All rows are made from the same 8 directions, up to rounding. Whole rows:
[[ -4  19 -41 -31  28  34   4  24 -70  27 -24  -5 -22  42  21  50 -36  44
  -17 -29 -11]
 [ -6  19 -20  29   1  12  11  26 -37 -13 -34 -15 -24  11 -55 -21  -4  11
   -1  19 -31]
 [ 19  11  37   3 -12 -11  34 -25 -15   4  16  26  33  29  45 -12  31   6
   -6 -15  26]
 [-24  -1  -9  -9   0  17 -52  11  44  -8   2  -1   5 -51  15  46   1  -5
   16   5 -38]
 [ 13 -19 -34 -45  26  11  13 -17 -19  36  27   7 -54  14  19 -19 -50   6
  -12   5  43]
 [ 15  23  -7  -5  15  16  39   6 -53   3 -11  -7 -28  39 -21 -16 -20  32
  -18   3  11]
 [  3   8 -12 -12 -11   0 -23 -18  38  12   0  20 -12 -39  -4  15 -22 -29
   14  39 -39]
 [ -6  25   4  20  -4  18  14  15 -52  -7 -18   9  18  30  21   5  33  29
   -2 -15 -19]
 [ -4 -23 -17 -47  36  31 -13   2 -15   7  27 -15 -16   8  32  20 -22  39
  -13 -26  42]
 [  2   9  19   3   5   8  16   2  14 -14  21  -4 -21 -10   3 -16   5  14
   -5   4  20]]

Rows cut short, each followed by the rest of it:
[ 16 -36 -12 -34  16  -8 -10 -25  16   5  12 -17  -3  -4 -36 -14 -37] : [-11  -5  15  29]
[ -8   8   9 -14  12  28 -31   8  49 -35  10 -25 -12 -53 -34  23 -12] : [ 18   4  26 -21]
[ 10  -7  14 -24  -5  -1 -24 -34  72  -5  32  13  -5 -56  -1   0 -15] : [-25  12  42  -5]
[ -8  -1 -22  28 -13  -2   5   1   7   9   9  20 -53 -23  -8 -61   3] : [-28  14  39 -10]
[  1 -10  27  -4   0 -24 -12   7  31 -18 -13 -32  49   0 -26  44  -1] : [ -4  -6 -31   7]
[ 16  29  33 -25   5  29   3 -24  29 -20  27  12   2 -27  14  16   1] : [27 -2 28 -7]
[ 11  44  15 -20   2  22 -11  -4  38 -19 -10  -6  -7 -38 -34  49 -30] : [ 13   0  37 -50]
[  8  36  40   1 -10 -10  22   1   0   2  -6  12  36  20  42  51  16] : [ 14  -9 -36  -4]
[ -3   1  -4  10 -16 -18  -1  -2 -17  20 -16  20  29  19  30  15  16] : [-18   6 -19 -14]
[  2 -17   1  -5 -16 -22 -10 -28  50  22  31  31 -13 -33  34 -19  -2] : [-45  14  19  10]
[  0   0  13 -17  24   1  22  18  31  -4  33 -28 -56 -10  -1  -2 -32] : [ 19 -19 -20  56]
[ 35  35  29 -21  -5 -17  25 -25  36  -1  -8  -3   0  -7 -46  27 -44] : [-10 -11  28 -14]
[ -6   6   0  12  -6  -1 -24  14   2 -22 -37 -21  36  -6 -47  31   4] : [ -1   5   3 -43]
[-12 -22   1   6   0   7  -1  -5  -6   5  34  19  -4   0  59 -33  36] : [  4   6 -14  34]
[ 18  10 -16 -27   0  20   4 -35 -40  26   3  41  11  20  41   2  -3] : [  7   3  20 -16]
[ 32  35  41 -18  -5   1  27 -31  20  -9  10  12  14  -2  -5  14 -10] : [10 -8 22 -3]
[  7  39  20   5 -10  15   0  -5   1 -17 -17  10  25  -8  -7  29  12] : [ 14   4  18 -46]
[ -2   3  -5 -44  23  25   3  -6  37  21  58  14 -70 -33  63   8 -33] : [17 -7  0 41]
[ 25 -13  16 -12  17 -15  31  -5 -20 -14  -8 -39  14  40 -59 -14 -23] : [ 17 -24 -14  45]
[  6  30  30  14   6  14  41  12  -9 -20  16  -6 -27   9   2 -21  13] : [ 34 -14  -4  24]
[-10   2 -13   0  -2 -42   3  30  42  28 -17 -21 -38  -9 -18  40 -52] : [-37  -7 -28   4]
[ 13  43  28  27 -33 -24   5  -9  37 -14 -33  10  26 -22 -46  21   2] : [-31  11  35 -64]
[-16 -32   6  19   3 -27 -14  28  31 -22  -9 -46   8  -9 -50  -3   0] : [-14  -3 -25  22]
[-12 -31 -47   1  13  23 -16   3 -31   6   6   0 -38  -3 -13 -53  -4] : [ 1  8 25  5]
[-10 -19  19  29 -21 -19  -9  -8  39 -13  21  11  13 -28  13 -38  40] : [-29  16   8   9]
[  2   5 -18 -10  -8 -17   2  -3 -41  41 -27  23  34  43  45  46  -5] : [-11  -2 -36 -15]
[-19  -5 -22  34 -15 -51  21  37  -3  41 -19   1 -37  21  16  -3 -14] : [-43  -2 -44  15]
[-19  -4   7  28  -2  17  -3  15   6 -23  22   1 -21 -21  15 -40  39] : [12  8  6 10]
[-10   2  -1  36 -32 -56  -3  12  57  17 -20   4 -15 -29 -26   1 -13] : [-70  14   6 -25]
[ 20   7  19  11  -5 -15  43 -10 -55   6 -12   6  34  61   8 -17  19] : [ 13 -14 -25  25]
[ -1  24  29  27  -8   1  18  14 -10 -24 -10  -6  18  10  -7  -1  31] : [17 -3 -9 -7]
[  7 -12 -16  -4  11 -16  21   7 -16  15  -6 -18 -29  24 -28 -17 -33] : [ -6 -13 -10  30]
[ -8 -39 -15 -29  18  16 -36 -10  34  -5  33 -11 -16 -37   4  -9 -13] : [ 0  6 12 23]
[ 34  30  28  -4 -15 -33  36 -27  43   7  -2   6 -16 -10 -43  -4 -39] : [-31  -7  34  -4]
[  5 -29 -10   8  -1 -16   4  -6 -28   3 -11  -8  21  28 -21 -30   7] : [-11  -1  -7  18]
[ -4  -1  16  11  -9  16  -3 -12 -27 -10  11  24  42  13  51 -11  56] : [17  8 -9 -1]
[ 14  16   4  -4   4  23  15 -10 -60  -7 -16   8  33  40   3   2  17] : [ 34  -7   0 -11]
[-17  14 -12  15 -14 -14   8  19 -28  39 -10  31   1  26  78  29  18] : [-11   3 -45  -7]
[-19  28  -6 -15  15  15  11  32  22  24  28   7 -72 -18  66  37 -25] : [ 18  -9 -31  19]
[  9   0  -7 -18 -14  14 -19 -43  -1  19  17  52  23 -13  56  -3  18] : [-14  18  31 -26]
[-27 -35 -27  22  -7 -14 -11  18 -39  25  -3  13  14  28  56 -15  35] : [-14   8 -46  18]
[  1  14  11  28 -33 -35  -2  -9  59   5  -6  18 -10 -40 -20  -9  -3] : [-56  17  34 -34]
[ 23  41  -1   8   4  38  32 -12 -50 -20 -14   9 -21  15 -46 -41   0] : [ 34  -5  57 -31]
[  2  18  -9  12  -6   6   7   7 -61   4 -40   7  36  43  -1  18  16] : [ 15  -2 -12 -33]
[ 12  65  31  -3   3  46  30  -8  25 -23  34  23 -60 -40  13 -14  -1] : [ 37  -2  53 -18]
[ -6 -45 -25 -16  18  10 -34  -5  34 -14  20 -27 -29 -40 -49 -36 -24] : [-11   6  32  18]
[ -4  -2  14 -13   8  32 -38  -4   5 -39  -7 -17  52 -18 -18  33  22] : [ 31   5   7 -28]
[ 38  31  21 -50  -5 -21  17 -41  32  34   2  25  15   4  23  65 -52] : [-16 -10   4  -7]
[ 30  51  41  18 -24 -30  53 -16  23   3  -7  18 -10   4 -20  -6 -11] : [-19  -7  23 -11]
[  2  24 -13  -3  18  45  11  12 -56 -15 -12  -7 -17  19 -17  -8   1] : [ 49  -8  14 -16]
